The same things were measured in two ways. Each way mixes the same 12 hidden numbers, adds some noise and spreads widely along 7 directions of its own, which tell nothing about the thing.
Some things both ways: the first way, then the second way.
[551 13 -7 166 -150 -370 -179 262 10 -21 -232 159 103 230 289 236 -116 -290 -117 73 -149 253]
[110 395 -244 -86 -109 342 74 -175 -200 57 -142 -166 43 26 268 -249 97 -22 -86 185 -183 372 -314]

[8 -111 270 -3 365 -53 247 -306 193 -121 659 -123 414 89 -180 40 -74 -302 349 -286 61 -212]
[438 -48 157 173 -251 96 -209 -88 -106 -188 -190 -199 -34 -237 332 -336 -43 170 40 -20 -168 -46 126]

[-94 -198 -283 90 292 78 -84 149 -394 -172 65 465 -67 4 256 94 -77 178 222 -83 -186 342]
[399 325 -143 126 -293 -77 -82 -365 126 -131 -176 -204 100 138 335 16 85 189 -210 263 -536 51 7]

[88 -117 15 -42 -446 98 -179 -144 45 -181 -366 -157 -358 -81 25 -314 105 87 -261 221 1 160]
[542 -89 -81 -87 289 -31 73 -6 -243 44 -93 -140 297 -8 -381 -277 -97 -237 -79 122 -218 190 236]

[-114 -129 111 -208 -90 84 -20 13 -10 187 156 -239 -325 -156 -52 -533 -107 150 -25 -146 108 -94]
[253 -105 -126 -326 222 -291 275 -50 261 348 -1 164 356 -293 56 -77 -262 113 27 -23 200 -174 106]

[13 -164 -261 71 -77 -191 75 -128 219 21 -255 38 29 -115 -59 127 61 79 241 -21 253 -625]
[-396 -633 6 32 -58 18 127 36 -88 -40 65 480 -19 -103 -56 129 65 -328 56 -236 56 51 323]

[383 74 -31 365 -188 -37 -108 173 -349 -312 -222 340 281 8 376 95 83 -35 40 -86 -152 213]
[168 -203 202 -22 84 -29 56 16 359 82 -143 87 -10 -377 164 -2 -200 106 368 -467 14 -213 210]

[21 359 227 91 -109 -277 138 -70 -25 -75 399 -43 76 -128 -61 -229 239 -127 163 -115 72 -432]
[463 281 -387 -104 30 -248 -22 -110 -218 213 -145 -380 381 163 115 118 422 -51 -72 34 -95 382 -112]

[-151 116 -259 84 -21 10 84 -55 28 -39 307 38 -92 -200 2 -87 131 246 378 -246 120 -480]
[288 -231 -43 -8 96 -125 39 -92 198 -69 82 217 216 259 164 -106 -292 189 -12 -122 -229 -240 335]

[-291 -205 6 -36 527 -18 78 -151 542 -89 131 114 240 228 18 218 -100 -112 537 -124 -80 -357]
[331 -155 -190 193 503 -433 -121 -32 38 183 117 260 52 -145 83 -258 -214 169 355 -206 152 -242 453]

[-47 -245 119 -158 -258 -10 -240 -471 509 44 197 -192 -23 -47 56 -183 90 281 73 266 0 -466]
[-91 -28 276 -41 -197 -5 -56 -257 125 156 -166 -39 -225 -446 328 -81 11 239 242 -180 38 -166 -156]

[-451 -1 -91 69 101 -95 4 -82 208 -52 214 240 -28 148 101 -64 13 -172 261 -171 19 -118]
[300 491 -63 -78 -9 63 93 -204 27 235 -160 -282 55 45 300 0 -77 119 47 0 -218 -232 -87]

[274 150 56 374 -334 -99 -71 104 -406 -393 7 90 197 -301 237 -53 223 -221 215 -206 -24 -11]
[405 63 -143 -358 130 304 39 -68 298 -45 -87 -215 152 -233 144 -351 -447 155 172 -145 -162 -271 156]

[134 -172 -45 -51 -62 -51 123 69 -67 -124 357 -24 -414 56 98 -195 -108 95 -29 -272 200 366]
[148 -180 300 -24 235 -47 144 -46 159 212 -152 232 90 -68 151 -142 -242 208 -80 2 314 -187 -117]

[-30 -35 -108 50 217 -153 32 78 12 34 114 264 -69 42 138 -184 120 -38 118 -118 106 3]
[-309 -105 240 -333 -311 566 277 146 6 -18 -168 -148 116 -291 58 -24 -210 -309 -98 -307 -415 -63 -124]

[554 55 -23 159 -423 -108 135 -179 -406 -20 219 -306 -85 -141 15 -149 349 -80 367 -152 -54 -268]
[-136 -750 293 -61 0 -261 25 -19 -112 111 121 326 153 -59 -151 -17 -71 -59 3 -193 -15 -193 256]

[-2 401 101 173 179 17 -154 132 -170 -370 -24 312 264 -151 111 -89 80 -182 -85 -105 -79 213]
[106 197 201 125 -191 270 45 -70 283 -29 -266 -135 -413 -118 467 55 -14 201 -121 -335 60 -63 -31]

[138 277 273 281 -247 -186 -53 -68 -88 -49 -232 -19 401 160 36 232 85 -580 116 51 -325 -39]
[305 188 -57 -55 219 182 -290 105 127 -219 -226 -325 332 -214 368 -149 -222 148 154 -396 -426 -449 8]

[-273 -118 -204 140 -415 143 -109 88 89 -205 69 71 45 -448 201 47 -129 356 27 212 -23 -205]
[110 -12 220 -2 -349 26 52 -127 234 149 55 139 -567 -295 556 58 1 326 -32 -288 435 -220 188]

[-114 -189 214 -368 -48 73 -254 -278 -43 289 -248 -54 -112 110 -169 -168 -185 43 -476 301 -36 115]
[275 35 -1 -331 -71 104 -96 -218 58 -187 -103 -223 399 0 -170 -250 -101 -12 21 298 -400 109 -159]

[94 -148 -162 155 -279 -64 79 -97 229 76 302 0 304 42 192 36 -235 -24 184 -294 164 -279]
[-333 -456 429 260 -448 36 53 256 -155 -190 -141 301 71 -137 132 22 151 -320 -235 106 -197 395 -109]

[9 51 159 -151 -84 -199 -179 25 341 439 -86 -41 -173 334 128 -434 -275 144 -130 -150 -34 -151]
[115 -329 0 333 -33 -436 111 -57 215 165 -116 387 -28 -11 541 -51 -23 291 22 -158 167 127 214]

[-159 90 280 -376 421 110 -26 -99 -183 71 -205 -129 -237 -24 -471 -137 -117 -6 -346 239 -126 279]
[-237 -347 -12 -137 498 -329 25 -210 235 340 98 538 158 -100 84 177 42 232 -49 26 375 -109 -227]

[169 256 -64 -39 77 -154 22 224 -91 226 204 -11 -326 296 46 -378 -242 -130 62 -796 185 120]
[-46 -274 379 237 -203 206 230 92 256 -129 -94 365 -240 45 277 -175 -457 88 -162 -267 250 -316 287]

[10 -109 16 249 259 129 213 240 -315 44 516 -6 412 -214 -41 -37 -138 -151 247 -388 -14 -1]
[217 -327 -216 -150 -165 -8 199 3 -301 59 155 126 155 98 -65 -371 -23 -162 -342 387 -98 530 189]

[224 33 131 89 -68 195 -4 38 -322 -129 26 12 218 -110 17 10 -94 -18 -279 52 -107 471]
[370 7 -55 -83 232 -177 94 -214 118 177 -129 122 391 91 180 -191 -84 270 -115 317 -136 198 -239]

[23 -112 -133 260 -312 -55 -244 287 -125 -38 -228 -63 -102 -114 -94 10 -110 22 -163 122 -246 -90]
[-529 158 -98 -278 -219 536 152 -70 -177 156 70 158 -257 -393 253 112 243 -270 -15 95 -107 297 -362]

[351 31 -60 244 -185 -1 18 209 -811 205 42 -94 114 -18 -74 78 -30 -247 136 -221 -324 65]
[-37 -19 209 -301 -468 185 45 -53 -78 4 49 -170 18 -473 -90 317 113 -238 -40 -371 -101 -412 154]

[-396 -93 159 -110 528 -24 -138 -4 382 211 24 294 371 125 7 -68 -168 -116 -58 29 3 -179]
[207 11 -112 68 -130 -52 31 -61 7 -36 -216 -164 -90 32 242 -125 95 10 -104 -118 -97 288 133]

[-376 80 365 -78 -120 -66 3 -63 -143 351 -45 -193 -67 -76 -326 -235 -72 13 -172 137 -125 -257]
[-44 -148 -175 -378 -161 124 56 -278 139 273 209 138 -154 -162 500 -152 -142 354 193 -88 251 -267 23]

[164 -127 -177 103 -19 -221 -124 -25 -27 263 130 -58 -235 215 -109 -15 -45 10 42 -67 -169 49]
[66 -313 72 -101 440 -260 143 -241 -21 430 7 359 240 -204 -50 274 147 95 -100 -146 93 -138 -42]

[-65 2 315 59 -218 323 -185 385 -469 471 -163 -60 280 80 -6 -195 -407 -224 -619 -93 -255 510]
[59 -217 291 -39 -134 -317 193 31 -8 273 -79 78 -303 -53 23 63 122 -8 -227 -189 691 66 143]

Other things, the second way, with their names:
(888): [323 -31 30 -31 -3 -176 21 -153 32 194 -142 -93 -249 -245 161 103 124 57 118 -312 309 -173 328]
(755): [343 -277 -229 132 46 -104 -183 -353 -336 -68 16 -34 -12 551 29 -321 150 48 150 98 -266 314 265]
(572): [61 82 -161 -257 80 -39 -86 -115 -95 96 154 -162 336 -232 -413 -149 -19 -164 157 30 -149 21 -81]
(656): [234 -368 -4 12 108 111 -120 238 12 -203 169 240 103 -119 31 -258 -180 -22 137 -298 6 61 341]
(549): [-223 -364 61 -372 101 53 -81 206 -9 64 150 5 114 -118 -90 -171 -170 -142 350 -355 78 -109 60]
(386): [-484 15 -23 50 -192 117 122 -161 -439 191 177 277 -42 360 177 -295 9 -147 -97 515 -296 339 -328]
(824): [451 -425 -39 -44 533 -140 -150 -121 188 -89 77 266 100 -17 -240 -151 -173 125 226 -214 248 -177 403]
(781): [390 5 -19 -257 -47 441 27 35 -34 -130 17 -58 55 -280 70 -304 -215 -72 98 -5 -112 -15 160]
(93): [203 21 -261 141 335 -75 -108 -88 202 -141 -23 297 383 154 374 65 -117 219 52 -238 -203 -320 155]
(328): [244 -49 174 -91 -228 532 170 -202 -270 42 37 -41 -540 131 133 -526 -242 29 102 1 34 110 247]
(536): [-297 -148 345 375 100 -284 -30 73 20 15 -219 307 100 -6 78 280 145 -143 -277 57 -45 -53 -179]
(502): [408 355 67 -297 51 313 144 -205 393 167 -34 -53 -17 -102 490 -219 -405 454 87 -43 -70 -324 -139]
(20): [-378 -100 60 -422 -121 -83 132 -148 190 279 229 302 222 -122 169 26 -211 106 168 116 59 -339 -239]
(682): [429 -193 213 184 -75 1 35 73 168 -347 -302 -132 296 243 7 -42 -237 3 -179 -563 -212 -248 391]
(241): [-186 -95 291 -112 11 219 -145 249 -244 -77 1 -18 304 -429 -222 -194 -53 -346 128 60 -478 140 -263]
(723): [-201 -175 190 -283 177 -17 257 -76 -114 426 103 267 7 -184 -92 -85 -184 -68 203 -195 328 -269 0]
(813): [-86 -412 51 -72 -283 173 -58 42 -412 -61 117 -101 -247 186 -25 -564 -156 -164 153 -135 142 132 268]
(6): [41 -285 -35 105 -45 -299 88 -238 -415 211 29 121 1 407 -2 -305 76 -55 -120 282 -113 339 103]
(205): [361 -332 -45 -271 -60 312 47 -385 -90 -134 -79 -117 -154 209 -44 -357 -118 66 -172 206 -140 107 223]
(297): [379 250 43 195 -232 89 89 -360 428 -16 -205 -9 -384 64 673 -76 -256 550 -102 -373 132 -428 244]
(778): [321 132 -121 480 -305 -97 6 57 -175 -204 -193 -13 -135 126 400 -292 46 -73 -353 244 -295 437 258]
(904): [-113 -672 601 189 -205 114 -6 287 -116 -100 -25 293 -301 -285 -7 39 34 -195 -13 -397 350 -69 285]
(821): [11 -236 317 -453 -479 350 58 206 -122 47 142 -216 1 -487 -47 -212 -64 -183 228 -277 -94 112 -6]
(471): [172 176 -243 34 -169 -142 271 -324 -142 323 204 275 -255 202 397 -282 -96 260 -268 209 170 113 162]
(172): [139 223 282 187 -605 282 52 -98 41 -95 118 -16 -689 -89 388 -241 -254 149 -71 -232 21 -261 373]
(122): [-47 83 113 -113 -370 487 -153 162 74 -386 -74 -49 146 -233 441 97 18 -79 -57 -153 -420 -102 -136]
(832): [-18 99 -67 -130 -1 -6 61 -114 224 140 -150 -22 191 -293 362 -34 -140 131 124 -52 -211 -159 -134]
(486): [85 -273 200 233 93 -86 -175 134 -249 30 52 164 -112 43 181 -309 6 54 69 -58 4 191 72]
(619): [428 234 -274 -227 -72 -36 115 -195 84 131 -115 -139 323 -48 268 232 238 48 -18 -24 -213 148 -29]
(393): [18 -9 262 -49 -405 222 37 22 13 -215 -301 -388 66 107 113 -81 -187 -81 -164 -457 -111 -392 107]
(414): [152 -424 183 -253 -48 25 25 -358 -18 162 265 200 -381 172 54 -384 -262 261 131 185 117 -156 281]
(564): [-46 -253 358 402 -205 -300 -41 -194 -20 113 -72 206 -390 309 325 -4 112 228 -87 -159 208 22 105]
(880): [-52 -405 124 -70 310 -446 43 154 0 341 12 266 49 -241 43 -49 38 66 -113 -179 491 101 -14]
(855): [-158 -217 326 -116 -149 510 15 -322 -117 61 183 192 -634 -28 -75 -146 -48 20 69 -60 282 -105 33]
(85): [326 -108 -46 -381 -175 -16 416 -245 115 426 75 58 13 -311 197 144 -32 169 -8 -460 145 -213 292]
(423): [-149 90 -97 186 -204 262 -153 175 46 -334 -252 -13 405 -464 355 176 152 -164 -109 -238 -475 16 -204]
(46): [545 109 -22 -282 -46 412 33 150 65 -17 165 -118 -26 -461 77 -311 -335 -19 311 -239 -130 -163 379]
(638): [-64 -190 284 387 -328 224 -106 164 -110 -367 -233 72 41 151 413 84 123 -62 -345 -341 -214 -12 26]
(766): [-286 112 -4 52 -469 260 -116 132 -302 -160 -18 -176 -167 57 282 -10 222 -201 -429 21 28 164 -206]
(207): [-45 -315 24 -204 163 69 131 -176 253 139 -35 351 174 -344 134 65 -88 130 164 -189 182 -172 -31]
(438): [404 -142 14 64 159 300 -41 56 -207 -202 -90 -44 -6 171 -78 -349 -74 -86 -196 -71 -14 218 193]
(811): [23 -376 -39 162 -133 -214 69 -145 28 77 -2 460 -83 65 455 -25 141 191 -41 -35 417 188 118]
(152): [191 -157 91 -161 195 181 56 -66 366 -79 -7 202 -95 -20 289 -348 -532 341 -104 -132 213 -408 167]
(203): [-463 -287 263 233 -410 189 -84 431 -226 -205 161 295 -121 -66 209 -201 -32 -271 -15 -139 -12 202 10]
(566): [-360 -233 187 -70 -242 299 -8 -150 -118 -122 104 165 -213 238 -50 -404 -200 -62 -8 145 -25 122 -105]
(80): [-123 -377 365 -113 -108 135 269 -396 40 271 139 325 -569 226 -31 -128 -186 156 -95 6 330 -124 152]
(387): [69 -113 223 285 125 -143 -240 78 -192 -290 -340 -107 206 -211 -414 55 248 -393 -297 172 -146 213 -75]
(65): [-375 76 119 -106 -271 232 10 -170 -239 125 29 10 -616 -118 69 -50 185 -141 -181 85 507 26 -139]
(514): [-413 -466 -12 -211 -257 221 195 -108 -127 -42 168 417 163 191 143 -163 -86 -98 -275 242 -275 276 -113]
(860): [89 -264 63 -113 157 -167 234 23 285 169 6 290 89 -324 -174 286 4 -89 -99 -279 346 -116 199]
(84): [-87 158 57 30 165 -219 -42 86 40 69 -329 -196 399 44 -28 260 152 -136 -196 -207 235 -199 -306]
(597): [226 -102 167 134 153 18 -168 -84 208 -220 -2 193 -220 243 372 -311 -339 347 -119 -51 -115 -242 236]
(240): [312 -60 -321 -148 729 -281 -68 -191 383 77 -118 143 510 95 113 -35 -282 341 102 -272 173 -463 77]
(104): [-420 256 340 83 -139 255 51 -28 -36 4 -246 63 -4 -83 241 -170 -163 -100 -88 400 -209 -89 -515]
(100): [-265 -392 367 -57 -343 -59 87 -90 -136 239 92 220 -442 -397 -89 -98 92 -117 25 95 580 91 10]
(192): [-176 -253 129 -147 -155 251 268 -92 215 137 67 280 -258 -293 151 34 -186 -16 168 -351 17 -163 226]
(898): [-147 -226 148 -153 -279 -27 104 -400 -132 389 75 80 -388 -235 127 71 224 102 8 -65 266 -13 -25]
(397): [37 -411 -47 255 153 -308 -154 -209 110 -76 110 366 -34 353 294 -346 -235 277 96 167 -490 68 269]
(284): [-80 -225 196 -105 86 -436 237 -43 172 363 11 329 228 -393 -297 232 94 -136 202 -98 332 53 -24]
(126): [185 -292 147 -149 19 36 45 -31 108 -109 -254 -236 293 163 31 -332 -431 67 131 -473 -287 -363 261]
(843): [116 -84 -54 -301 -38 276 -66 24 38 -202 -94 -287 442 225 98 -445 -373 43 -96 67 -486 -21 -135]
(736): [101 -101 177 105 5 -491 243 -115 15 427 48 251 -85 106 104 -218 -209 197 -17 35 396 -71 124]
(340): [-255 -52 124 83 -160 454 155 -32 -309 34 -121 74 -68 37 98 -211 39 -237 -134 159 -189 361 -281]
(518): [49 38 -89 -161 14 -194 70 23 348 113 30 113 305 -234 114 277 -32 1 102 -193 -26 -198 41]
(871): [94 -50 160 -169 108 -250 165 -438 61 430 234 285 -439 221 14 -119 -141 295 132 29 441 -261 174]
(239): [123 136 -101 -165 -96 -145 281 -395 233 239 27 272 121 -44 245 142 -50 187 -122 216 -7 -146 -32]
(98): [-407 -401 528 51 202 5 -12 384 233 -10 51 427 -31 -51 158 -83 -425 27 -133 -209 164 -388 -52]
(672): [344 115 -213 144 -67 445 -216 -331 -14 -529 -316 -170 157 -1 100 -251 -17 -9 -215 263 -649 161 -19]
(453): [-132 -16 368 -98 -550 490 8 -165 123 -67 -68 -182 -726 -160 341 -181 -178 98 116 -315 133 -284 126]
(246): [-79 11 -99 -490 126 166 185 -237 112 364 54 -71 -13 -264 -61 -192 -215 -40 591 -144 -40 -142 3]
(890): [-348 -62 6 -337 -236 368 377 5 -59 109 -47 62 -53 -234 -254 -40 30 -445 -104 107 235 383 -186]
(746): [-161 -336 66 117 297 -88 -58 -24 163 21 -32 320 -274 -244 7 -130 -174 -14 233 -240 290 -195 278]
(183): [-43 110 -517 -308 397 -63 24 -137 28 208 105 158 560 117 269 -98 -82 108 152 115 -319 9 -242]
(699): [-264 30 177 21 -181 298 31 342 -216 -106 -121 -85 61 -84 95 -201 -51 -372 -42 21 -282 274 -177]
(149): [367 -60 198 252 11 41 -87 -239 326 -146 -278 76 -72 2 642 -120 -300 442 37 -184 -321 -465 226]
(854): [-16 305 44 -430 -127 577 72 31 183 -109 -139 -278 193 -329 -22 -33 -208 -206 187 -114 -244 -198 -201]
(343): [46 -51 249 -371 -299 381 387 -55 150 170 -29 -3 77 -337 29 -2 -325 -76 181 -458 -26 -400 148]
(345): [41 -525 254 -4 -8 271 44 -311 -55 -19 -61 208 -330 37 26 -460 -201 114 148 83 -61 157 132]
(545): [85 -206 69 -173 -49 -113 103 16 217 156 76 210 -199 -132 438 -314 -304 276 158 -88 240 -62 199]
(107): [-482 -341 250 -133 9 347 -15 65 170 -165 92 301 -85 -70 112 -172 -401 -71 73 -45 -294 -297 -9]
(431): [-315 131 195 160 -418 446 -41 -8 1 -355 -221 -187 -356 264 356 -196 -172 -110 -179 -129 -474 -56 18]

Some of these things the first way, each followed by its name:
[-406 -71 337 -217 -326 97 -240 -145 438 341 -463 -187 318 -65 -72 -221 -320 -247 -418 417 -74 -273] -> (545)
[161 294 257 171 163 -181 -95 177 -67 278 287 -154 191 362 -295 -127 -221 -491 -207 -531 -120 49] -> (438)
[259 -144 93 -49 -22 195 132 -1 -281 -48 47 -150 -287 8 -32 -234 258 175 -1 86 -104 185] -> (6)
[-364 -106 253 -495 361 -180 173 -174 346 1 -23 73 -424 95 -122 -203 138 141 8 377 148 -321] -> (549)
[6 -19 318 -288 658 233 317 -101 -258 -62 -95 226 -11 16 -74 -115 372 109 -99 194 131 316] -> (126)
[-15 39 -87 34 -76 92 152 43 -30 -707 -2 28 -202 -399 7 -106 117 192 105 187 43 -49] -> (46)
[-173 126 -65 -278 447 220 -36 -8 173 -219 -163 137 56 -86 2 -17 -89 -49 70 172 -97 58] -> (172)
[-129 -461 -248 376 -238 -8 -146 241 -52 -7 99 187 330 -81 297 530 -223 -193 231 -104 -79 -31] -> (65)
[-273 -48 -117 117 -334 96 -78 -70 -48 -319 -198 217 -46 -274 102 64 64 191 -112 122 167 -76] -> (854)
[141 85 238 123 -162 -177 1 66 -100 298 677 -120 161 132 40 -307 -49 -23 91 -269 -144 -318] -> (821)
[87 98 52 314 -119 73 9 43 -90 -117 -105 145 183 126 42 118 -4 -17 -190 -122 -56 322] -> (340)
[453 -21 281 128 -266 40 -79 344 -385 106 -60 -159 85 30 187 -93 -119 -203 -189 50 -342 458] -> (880)
[71 -249 -341 64 667 -155 140 210 -236 94 423 288 368 21 18 285 -321 -394 467 -482 72 -1] -> (239)
[369 -358 -154 295 -731 -117 -392 -132 2 -70 -385 90 -112 68 312 48 94 249 -266 219 -41 112] -> (345)
[142 4 134 239 -97 69 55 -22 -685 -229 223 -112 199 -206 -200 -81 191 -444 136 -176 -158 35] -> (414)
[-268 98 -56 -61 -241 262 95 -110 -125 -366 -224 3 -114 -630 -209 -150 174 487 -317 508 149 -189] -> (619)
[-340 -191 102 -294 404 -41 39 -337 408 141 -268 98 251 -32 -335 178 -250 43 -281 323 236 -168] -> (207)
[-266 446 463 -161 -29 466 185 -259 -358 86 -127 -157 80 -252 -311 -340 323 82 -337 51 103 57] -> (393)
[181 446 35 243 -251 272 -215 200 -447 -61 -72 -27 52 -251 48 -203 81 210 -163 -244 -183 166] -> (297)
[-116 -43 148 104 270 -65 85 107 -79 76 308 -72 297 107 -324 -2 -316 -406 -34 -375 -10 -61] -> (781)
[-8 18 18 73 136 239 -169 236 -301 -90 -290 93 234 28 -51 212 -196 -332 -189 104 -368 417] -> (597)
[233 -393 -301 -262 59 58 -118 333 -408 -90 -54 58 -875 67 101 -153 -8 315 -98 138 -125 439] -> (871)
[-80 -313 -8 -90 37 88 -138 -47 259 227 493 -154 -445 470 1 -220 -182 364 91 -181 -261 5] -> (241)
[9 -119 90 110 6 319 80 79 -414 -184 319 -108 -171 174 -42 -165 -99 -185 64 -529 -90 510] -> (104)
[-504 27 84 -85 91 372 156 72 359 228 106 17 40 184 -36 56 -330 490 -100 -6 -103 -115] -> (203)
[29 50 -148 -43 318 -102 -23 43 -24 -216 -252 253 -14 -130 -15 -66 93 12 67 60 86 -96] -> (192)
[-348 267 45 46 -162 50 -111 -158 202 -210 120 45 194 -277 -51 -107 -46 -89 -122 78 52 -111] -> (502)
[4 -341 -108 131 -365 14 -148 203 -222 -86 -220 80 -280 -61 180 -97 -37 157 -108 117 -93 107] -> (888)
[-201 129 14 -48 132 124 -4 -219 67 -39 48 -36 86 135 -125 -82 -90 -305 112 -276 -15 44] -> (536)
[35 -106 -256 127 139 -137 -109 15 -173 -25 144 277 75 4 85 86 30 -227 111 -202 85 78] -> (80)
[21 296 412 -198 85 81 -188 -187 -72 315 -288 -138 186 245 -275 -105 -64 -309 -383 6 -162 47] -> (566)
[-109 158 139 -64 5 -94 -125 -411 299 -85 -167 -110 340 -110 -340 147 -34 -247 -82 59 125 -499] -> (824)
[52 80 129 112 81 114 -72 233 -369 -10 -147 33 274 -100 -59 106 -215 -378 -157 -156 -116 371] -> (152)
[-47 15 -179 114 -559 79 46 123 -228 -227 -131 -67 -300 -311 -40 37 -58 371 -154 238 -52 -94] -> (122)
[216 -5 68 -363 504 -47 207 38 -106 -442 111 14 -283 -391 -181 -334 145 -5 -49 -96 504 -32] -> (890)
[110 -45 -236 192 -423 110 -92 175 -221 187 -67 -18 -85 -393 103 -163 86 540 -163 242 -72 -111] -> (85)
[-77 82 -42 492 -126 441 120 -51 -498 -457 173 58 393 -343 -71 87 200 53 174 -231 -140 131] -> (149)
[302 -237 -241 -121 -343 -250 152 22 -279 -126 -61 10 -363 -174 282 104 51 -3 326 155 84 -97] -> (20)
[591 410 381 -180 281 20 -30 -1 -661 -169 0 -176 -271 108 -165 -267 272 -115 62 -111 -363 294] -> (572)
[-197 -402 -402 -133 571 20 91 -168 352 -503 238 408 -289 -114 276 95 293 497 703 188 49 -289] -> (397)
